There are 4 nested groupings, the coarsest first. Each group lies inside one group of the grouping before and may be the whole of it. The rows also spread widely along 16 directions, which tell nothing about the answers.
Known rows, each followed by its group in each grouping:
[  1   5   8   3   1   8  -1   4   4   0  -3   3  -7   5   9  -4   7  -1
  -2   8  -5  -4  -4  -5 -10   0  -9]  todod Pib j288 j415
[ 13  31  -9 -23 -10  -2 -13 -11  13   8 -11  -4  28  -8 -15  -5 -18 -10
 -13 -31  -2  20   7   1  14   3  -2]  donon Sabik j998 j901
[ -2  27 -19 -18 -11   7  -8 -12   9  21  -7  13  -2  17  -7  -7  23   5
  -9   5   5   7   0   8  -4 -10  -8]  todod det j328 j270
[ -5  -4   6   4  -3  -9  -7  -7  10  12 -17   9   8 -10  -6 -10  -6   3
  -5   4  -2   2 -18  12   2  -2   0]  mepat molim j6 j513
[  6  -3  -4  14   1 -13  12   5   1   1   7   0   8  15  -5  -3  -4   5
 -12  12  -2   6  -3  -8  -1 -10  -8]  mepat Botom j618 j468
[ -9  10  18  12   1  -9  -6  -4   5  18  -5  -9 -10 -10 -13  28  11 -16
  -4   0  -4 -14   2   7 -12   2   2]  mepat Botom j497 j3
[  6   5  -6  -5  -3   6   3  -4 -15  -7  18   7  -6 -18  -8  24  19   7
  -1  -6   4  -5 -10 -22  -4  -8  -4]  mepat molim j171 j242
[ -2   4  15  -6  10 -15  -5  -8  -3   4  -9  -3   0   2  -2  10  19   9
 -12  -8  -4  12  -5  16  -6  10  13]  mepat Botom j497 j94
[  5 -16   9  13   3  -7 -12 -13  12  11  -1  -1  -8 -17  -5  25  17  -6
   0  -5 -13  -6  -9  -4  -4  -3  10]  mepat Botom j157 j306
[ -1  -5   1  -5   9 -15   4   5  -6  -1 -13   4 -13   0 -13  21  10  36
   0   3 -19  -2 -11  -1   9  -3  15]  todod det j689 j76
[  6  -6  -7   9  10   0   8   2  11 -10   5   1  -4  -6 -15  11  -5  -3
  16   0 -13 -23   7 -15   5   5  -5]  todod det j689 j318
[ -3   4 -16   1  -2   4   7  -3  13 -10   7   8   6  -5 -13 -14   1  -1
  11  -3   5 -12   6   9   0   7  -5]  todod fef j417 j301
[-14   3   7   9  10 -17   6 -34   7   8  -2 -10  20 -12 -18  -4  20 -23
  -8 -17   1   3   4  16  -8  -7  -8]  mepat Botom j618 j675
[  5 -28  -7   5   3  -9  10   2  -6   0   6  15   1   2 -17   2 -12   4
  -9   2   5   1  -9  -9  15  15   9]  todod kov j140 j720
[ -7  -2   3 -10   8  12   2  -5 -35  -6  -2  -3  -9  15   1   7  16   1
  -6  -6   4  12  12   9 -13  -2  -1]  todod det j377 j191
[  0 -12   1   8  13  -4 -12   2  -6   7  -4   0  -8  14   8  23   3  -3
  -8  21   7 -12   2  18 -21  -3  -8]  donon Rimiv j545 j21
[ -1 -16  21  17  19 -18   0   1  -5  -3 -10  -8  11  -6   7  17 -12   0
  -9  13  -8  -4 -11   2 -12 -10 -15]  mepat pobe j899 j884
[ 14   3   4   0  23  -2 -11  -2   8  -9 -12  -5  13  -2  -4  18   7   3
   3 -14 -16 -15   5  -5  -9  -8 -10]  donon bepu j384 j563
[  7   6  -5  11   1   6  -2  15  15   5  -2   0   9   7  -7  -7  -3  -3
   1   2  -8 -13   7   1  -7  -6 -12]  mepat pobe j899 j385
[  1  -4   0   9   5  14   0   7  16   5 -20   1   9 -12  -4 -14 -18 -21
   4   5 -21 -10   6   4  -4  -6 -17]  mepat molim j32 j343
[  3  -6  -5  -6  10  -2   2  -5   2 -11  -4   1   6 -11  -1  -7   1   1
   1  -4  -4   5  -1   8   4   6   1]  donon Sabik j230 j29
[  7 -17  -7   6   1  -4  -9  -2  -7  -3   7   1  -1  15  10  20 -18   3
  -2  19  12   2  -4   1  -9  -1 -10]  todod Pib j288 j917
[ -3  -6  -6  16  -2 -19  14   3   5   7   3   1  -2  11 -31  -9  -2   7
   1  -7   3 -10  -2   0  15   4  18]  donon nitik j863 j773
[ -8   0   3  10  -2   9   9  -1  -1  15   2   2 -20  -6 -14  11  13 -22
  -2   4  -6 -12   5 -12  -4  -2  -2]  todod kov j140 j428
[-10   3  13  14 -11 -10 -14 -27 -16  15   1 -10  -1  14  -1  23 -10 -19
  -2   3  20  -1  -2  -4 -14 -16 -14]  todod det j377 j459
[ 13  10 -15  16 -19   2 -20   7  26  16  19   5  -2  14  -3   8   2  -7
   4  10  18 -21   0  -3  -9   2  -5]  donon Sabik j230 j832
[  1  -4   4   5  -4 -16  11   5  -5  -4   2 -13  -5  -4  -8   5  -7  10
  -3  -2  -4  11  -2   2   7  -2  19]  donon nitik j772 j189
[ 12  -6  -4   9   0   7  -9   6   5   9  -5   7  19  13   1 -16   0   1
 -14   3   2  -2  -6   2  -9 -17 -18]  donon nitik j683 j331
[ -8   3  -1   3   7  -6  10 -10  -6 -11  -5   6   1   2  -6  -7   2  10
  10   7   1 -10  -8  -8   0  -4 -15]  todod det j377 j191
[  2  14   9  -9  -2  -3   0  13   8   4  -9   9 -17  -7   6  10   0  11
  -5  19 -10  -2 -17  -8   0  11   4]  mepat molim j32 j343
[-19  14  -1  -9  -5   3   4 -10 -22   3 -19  -9 -20  -2  -1   1   2   1
   3   9  -4  11   5  18  -5 -17   2]  donon Rimiv j545 j21
[  3   1 -10  10 -13   6   0  16  22  18  -5   8  -6 -14  -9  -2 -16 -13
  -2  21  -7 -12  -3   0   4  -6  -7]  donon Sabik j230 j29
[  7   5  -1  11 -14   7  -5   3  -4   0  -3  -4 -13  12  -3  -2  -8   9
  13   2  -6  -5  -4 -18   5 -17   3]  donon nitik j683 j331
[  1  -7  -1   1 -10   0  -8 -13  -5   5  -5   3   2 -12  -4   8 -12  -1
  -1   0   2   8 -10   1   4  -4  -1]  mepat Botom j497 j3
[  9  12  -1  -2   0   7   2  24  10  20   5  13  -2   8   6  20   3 -11
 -33  28   0  -3   0  -3 -18  -2 -21]  todod fef j417 j301
[  6  -7   1  -1   6   2   3  -7  -8   7  -4   5   8   7  -2  -6  -3 -10
 -17  -1  -5  15  -4  -8   3  -6  -9]  mepat pobe j899 j884
[-14  32   1  -3   3  -9  13 -13  -5   1  -9   0   6  18  -4 -21   6  -3
  -4  10   8   3  -2   0  -8  -6 -20]  mepat molim j32 j343
[ -4   0  -2  -3  -4  18  -6   6  -7 -14 -17   6  -6  -6   2 -24 -12   7
  18   0  -4  -3  -2  10   0   5  -1]  donon Sabik j998 j901
[ -9  -2   8   6  -8 -17   5 -11 -22   8  19   6   5   2 -25  13   8  -3
 -20 -15  25  -1  -9  -6   3  11   4]  todod det j689 j76
[ -3   1   5   3 -17  -2  -8 -13 -21   0  15   2  -8  -8   4  26 -10  -8
  -3   9  23   6 -11  -9  -7  -1  -4]  mepat Botom j618 j468
[ -7  -5   0 -14  18  -4  11 -12 -13  -4  -3  12 -12   3   3   1  19   1
 -10  13   4  10  -8   7  -5  16   2]  mepat molim j32 j343
[  6   5  -3  -4   7  -2 -11 -10 -11   5 -11   2   9  37 -16   1  -6  -1
  -3 -15   3   4  11   2   3   9   3]  mepat Botom j618 j675
[ -8   4 -19  -6  -3  27  -1  -8   3  -5 -25  -4 -16   2   1 -22   5   6
  29   2 -24   5  15  18  -2 -20   0]  todod Pib j288 j415
[ -6  -2 -11   3  -5  11   7   6  -2   4  -2   2  -1 -14 -15   1  16   6
  -1  -2 -11  -5   3  10  -5 -20  -5]  todod det j328 j270
[ -9  14  16   3   7  -6  18 -12   3   0  -7   1 -11  -7   0   0   5 -14
  -3  12 -11  -5  -8 -20  -1  -4 -14]  todod fef j417 j301
[ 12 -10  -9   8 -10   5 -12  13 -11   5  -2  -7 -14   6  -7  31 -22   7
   9   5  -4  -7   5  -5   0 -12  11]  donon nitik j772 j189
[ 12   0 -24 -10  -1  10   5  -1  10  -8  -1   1   8   6  -5 -22  -7   2
   4  -7 -12  18  10   3  11   1   5]  mepat molim j32 j343
[ 13 -15 -23 -10  16   7  17   9   0   6   9   8  -9  13  -3  11 -14 -28
 -20  24   2  12  19   2   3  12  -4]  donon nitik j863 j773
[ 12 -10 -25 -11  -9  11   2  16  -8  -7  -1  14  17  -7   0  -5 -12  30
 -14   5  -3  17 -11   3   3 -18 -12]  todod Pib j288 j415
[-12 -20  -3   8  -8  11   4   8   1   5  -3   8  -4   0  -9 -29   0  -5
  -3  -2   5   5   4  31  -3  14  11]  todod Pib j288 j415

New rows, each followed by its group in each grouping:
[  9  11  -2  -8   3 -17  15  -1 -15 -12   9 -15  22   1  -5   3 -10   7
 -18 -12   5  23   2  -5   3  -9  -3]  donon nitik j772 j189
[  0   6   8   4   3  -2  -5  -2 -30  -6  -1   4  -1  19  -3  20  -4   8
   0   3  10  -8  -5 -15  -9  -5 -12]  mepat Botom j618 j468
[-13  18  -3   1 -11   4  14  10  -7   3   4  -5 -11  -4   0   4 -10 -10
  -6  23   7   4   7   8 -12  -7 -14]  todod Pib j288 j415
[ -1   2  -9 -10   9   0  11 -14  -2  -8   2   6  -1 -19  -4   8   5  -6
   0   5  -3   2  -5  -7   1   1  -9]  mepat molim j32 j343
[  9 -13   8 -11  26 -11  -4  -4 -11  -4  -9   2 -10  18  11  15  14  12
 -15   5  -8  10  -4   5  -4  10  10]  donon Rimiv j545 j21
[  3  -6  -8  -8 -15  15  -1  20  -8   4  -1  13  -7   5   3 -10  -9  13
 -13   9   2  17  -5  10   1   4   6]  todod Pib j288 j415
[  5  10  -3  -6   3  11   3   9  -3  16  -7  15   3   5   2  -4  14  -2
 -23  16  -5   5  -8  -5 -13 -15 -22]  mepat molim j171 j242
[  1 -11   0   7  20  -8   0   8   3  -9  -9   8  20   5 -34 -13   9  16
   7 -32  -6 -23   3  16   6  20  14]  mepat molim j6 j513
[  2  22  -6   0   9 -14  10 -10  11   8  -9  -9   1  13 -20   4   0  -7
   4  -4  -9  -8  10  -9   6  -5  -2]  donon nitik j772 j189
[-10   4   4   0  -7  -3  -2   4  -9   2  -3  -1  -5 -12   0  19 -16  -5
  -5  19   9   3  -2  17 -11   3  -6]  mepat Botom j618 j675
[ -6  14  -2  -4   6  -4   6  -5  -8   4  -6   6  17  11 -15 -14   2  -4
 -12  -5   9   1   0   7  -2   1 -15]  mepat pobe j899 j884
[  7  -6 -19   3   2  -4   7  -7  21  -2   5  -2   4  -6 -10 -10  -5 -10
   3  -1  -6  -1   8   7   8   0   2]  donon Rimiv j545 j21
[  4  14 -13  -3   6  -4   3  -3   7  -4  -9  -1   5  -2  -5   7   3  13
   7   7 -13  -5  -3  -5  -3 -16 -12]  mepat molim j32 j343
[ -2   8   1 -16  10   3   3 -10 -14 -17  -1  -5  -9  -1   1  16  10   6
   7  -8  -4   6   8   3  -4   7   6]  todod fef j417 j301
[ -7  -1  -3  10 -19  -4   3   2  -2   7  16   7  -9   8  -9   0  -5  -3
  -6   9  22  -3  -8   1  -2   9   1]  todod Pib j288 j917
[ -4  12  -5   2  -3  10   4  -4  -3   5  -2   3  -1  -9 -16   4  11  -4
   3  -7  -6 -12   1 -14  -2 -13 -12]  todod kov j140 j428
[-15  -5  -1  24  -8   0   6  12  -8  22   5  17   3  14 -16 -18  20   2
 -18  18  19 -15 -13  14 -20 -11 -15]  mepat molim j171 j242
[  0   4  14  -1   5  -8  -7 -12   7 -15 -11   3  24 -21  -1 -24   5  13
   3 -18   2  -4 -20   8   0   2  -6]  donon nitik j683 j331
[  1  12   9   0   8 -18  -1 -32  13  -4  12  -4  -4 -11  -5  14  19 -15
   3 -11   8  -6  -8 -15  -1   8   2]  donon bepu j384 j563
[  5 -10  13  15  15  -7   0  -1 -20   8  -6   2  -1  16 -12  24  10   2
 -12  -3  -9 -13  -9 -25  -6 -13  -7]  mepat molim j32 j343
[  8 -31   4   9   9  11   0   2 -20   2   6   0 -13 -17 -19  33   6 -16
  -5 -19  -9 -10   6 -13   4  -1  15]  donon nitik j863 j773
[ 17  -8  -7   0   3  -2   6  10   0   9  -1  -2  10  14   4  -1 -15  -4
 -23  10  -6  19   2  -5   1 -11  -6]  donon nitik j772 j189
[  3 -14   0 -13  22 -10   3 -28 -11  -5  -6  -5  -2   9   9   2  11  -4
  -7   0   1  24   0  10  -2   5   8]  donon nitik j772 j189
[ 14  -2  -4   0   5 -12  16   4   7   5   6   5  10  -2  -6  -1  14   8
 -26   1 -15  18 -11 -16   6  -9  -2]  mepat Botom j157 j306
[  0   3   4  15  -6 -11   3   4  10  17   2  -1  -4  12   3  -7   6  -3
 -19  18   1   1  -8   3  -9 -13  -6]  donon Rimiv j545 j21
[ -6  13  13 -20  22  -6   6 -21  -4 -14 -20  -5  -5 -14  13  -2  25  10
   1  -1 -20  16 -10   2  -6  -2  -1]  mepat molim j32 j343
[ -1   5   6  -5  -1   4  -9   3 -15   2 -10   1  -6   5   5  14  -1   8
  -5   8   0   6  -4   8 -10  -1  -3]  mepat Botom j497 j3
[ -4   1   2  -6  -3  14  -4  14 -28   8  -1  10  -2  -1 -10  19   9   6
 -19  -5   7  -2  -2   6 -13  -5  -6]  todod Pib j288 j415
[ -4   4 -12   6   3 -13  17   3   8   2  -5  -8   7   0 -20 -10   7   9
  -3  -3 -14  10   8  16   3 -10   6]  mepat Botom j157 j306
[  9  15  -5   0  -6  -8  -6 -10  -2  15   8   2   0  29  -4  10  -2  -5
 -11   5  12   6  -4 -17   1  -4  -7]  mepat pobe j899 j884
[ -5  13  11 -20  16  -1  -7 -15 -16  -8  -4  -7  -5  11  16  16  18   0
  -6   1   5  14   8  16 -20   6  -5]  todod det j377 j459
[  3  -3   8   0  15  -7 -17 -28  -6 -24  -1 -12  19  -4  -1   7  13   7
  19 -33   0  -2   4   9  -8   4   3]  mepat Botom j618 j468
[ -6  18   7   3  -7   4  -6 -12  16   7   2  -5 -19  -4  -1   6  16 -16
  14   1  -2 -12   6  -2  -9   5   1]  todod det j377 j191
[  1  -8   9   1  12  10   7  -2  -3 -17  -2   4  -4 -17  16  -2   6  -6
   2  15 -11   0  -7  -5 -13  -2 -18]  mepat Botom j618 j675
[  9  23  -7 -10 -14   4 -13  -1   6  22  -5  14  -4  -1 -12  11   8   2
 -14  -2   0  -1 -11 -17   5  -6  -4]  donon Sabik j998 j901
[ -7  11 -17   5  -8  -4   0   2   1   5   0   5  -6  28  -5 -17   4  15
   5  22  20  -5  -2  19  -8  -5  -3]  donon nitik j683 j331
[-11  34  -1  -2  -9  -2   7  -2  -1  -6   3  -4  -6   8  -7  -9   7   2
  10   5   7  -4   5   5  -7   4  -6]  mepat Botom j618 j675
[ -7 -11  26  12  10 -21  -1  -8  13   4 -11  -3   7 -17   1   9   2  -1
 -10   2  -8  -5 -15  12  -7   4   1]  todod fef j417 j301
[ -3   4   2  10  -8  -5   2  -6  26  20 -18   1 -10   0  -6 -21   1  -6
   2   9 -14   1  -9   2   8 -10   6]  donon nitik j863 j773
[ -2  17  16  20  -2  -8  -4  -2  11   9  -7 -10   5  16 -15  -7  -3 -11
   7 -12  -6 -16   6  -5  -3   3  -4]  mepat Botom j497 j3
[-18   6   4   6  -5  -4  15   5  -1  -8 -13  -4  -1 -16 -16 -23  -4   9
  11  -2 -11   1   1  21   4   1   8]  mepat Botom j618 j468
[ 12   0   3   0  12  -9   5  -8   3 -17  26   2   6  -8  14   9  23   4
  -7   5   6   1 -13 -15 -10   4 -13]  mepat pobe j899 j884
[ 10  10  -9   7 -11  13  10  24   1 -14   7  -1  29 -11  -2 -33 -15   1
 -10  -9  -2   4   3  -4  -4 -15 -24]  donon Sabik j998 j901
[  0   7  -2 -12   3 -12  -5 -23  -6  -4   1   0  14 -12 -12  10  11   7
  -5 -22   7   8  -9   2   3   4   5]  mepat molim j32 j343
[  2  -6  -9  12  -4   1 -14 -11  20  16  -5   4  -2   5   3  -3   7  -4
   6  15   5 -10  -6  12 -12 -12  -6]  donon nitik j772 j189
[  0  -5  -4   9  -4  -7   3 -10  -6   8   4   3 -10   7 -11  13  -4  -6
  -1   8   2   1  -2 -10   4  -3   3]  mepat Botom j618 j468
[  0   4  14   6  -7  -2  -4  -6  -4  -2  -4   3  -5  -1   3   5  -5   6
   4   3  -3  -7 -15 -19  -1  -7  -9]  todod det j377 j459
[ 10  10  -4 -16   4   3  -6  -8 -13  -9   6  -2  -4   9   0  13  16   7
  -3 -14   0  15   7   0  -3   9  10]  mepat Botom j497 j94
[  7  -6   5   9  -3  -7  10   7 -13  10   7   6   2  10  -3  -3  13   9
 -29   4   3  11 -16 -15  -1 -17  -2]  donon nitik j863 j773
[ -9 -12  -5   4   0  -5   0   1  -1   5 -18  -5 -19  -1  -1  19 -16  10
   9  22 -13   2  -1  15  -1  -9   6]  todod Pib j288 j917
[ 12  -6   3   5  18  -1  -8   0  -1 -12   0  -6   1   9  11  15   8   7
   7   4  -4 -11   1  -1 -16  -4  -7]  donon nitik j772 j189
[  1   5 -14   1   1  16  -2   4  -4   8  -4  11  -7  13 -18  -1  11  -6
   2  -1  -2 -11  12   4  -4   2  -3]  mepat Botom j497 j94
[ -8   7  12 -10  10  -3   2   8   2  -9  -7  12  -6 -21   9   4  -1   1
  -3  21   9 -11 -14  15 -11  19  -9]  donon nitik j863 j773
[  8   8  -9 -16  -1   6 -13 -11   9  -6   0   8  -1   1   4  -7   3  -2
   7  -7   7   5  -1   4   5  19   5]  donon Sabik j230 j832
[ -2  -4 -10   6   1  -4   7   1  -9   4   3  -5   0  13 -18   4  10   4
  -5  -6  -3   8  13  12  -1  -7  10]  mepat Botom j618 j468
[ 11  -4 -12 -12  -1  13  -2   7  -6 -12  -2  -2   4 -11  -3  -1  -6   7
   3 -13  -7  10   7   7   5  -4   8]  donon nitik j863 j773
[ 10  -3 -18 -12   1   8   0   4   9  -5   9   7   8  -8  -4  -6   1  -1
  -3  -4   0  10   5  11   4  11   2]  mepat pobe j899 j884
[  9 -11  -1   7  -1   1 -15 -11   6   5   7  -3  -5   1   6  20   2 -11
   1   2   2   0  -1  -2  -9   1   3]  mepat molim j32 j343
[  7  -1   2   8  11 -14   6 -12   5  12  -4  -9  -3  29   3  -6  25   5
 -13   7 -10  13  -1  -3  -5 -19   2]  donon nitik j683 j331
[ 15 -10 -23  -4  -1  16 -13 -14  -3   7   7  12   7  13  -8   4  -1 -13
  -1  -7   7   2   5  -9   3  -5  -9]  mepat pobe j899 j884
[ 11  19   7   1  -2  -2 -12  -7 -11  11  11  -4   6  29 -14  22   0 -19
 -12 -20  15  -3  12 -16  -4  12  -3]  mepat Botom j497 j3
[ -4  10   8  -1  10 -12   3  -3   0   4  -2   5  -2  25  -2 -10  33  18
 -12   1   0   1  -7   5  -8   4   0]  todod det j689 j76
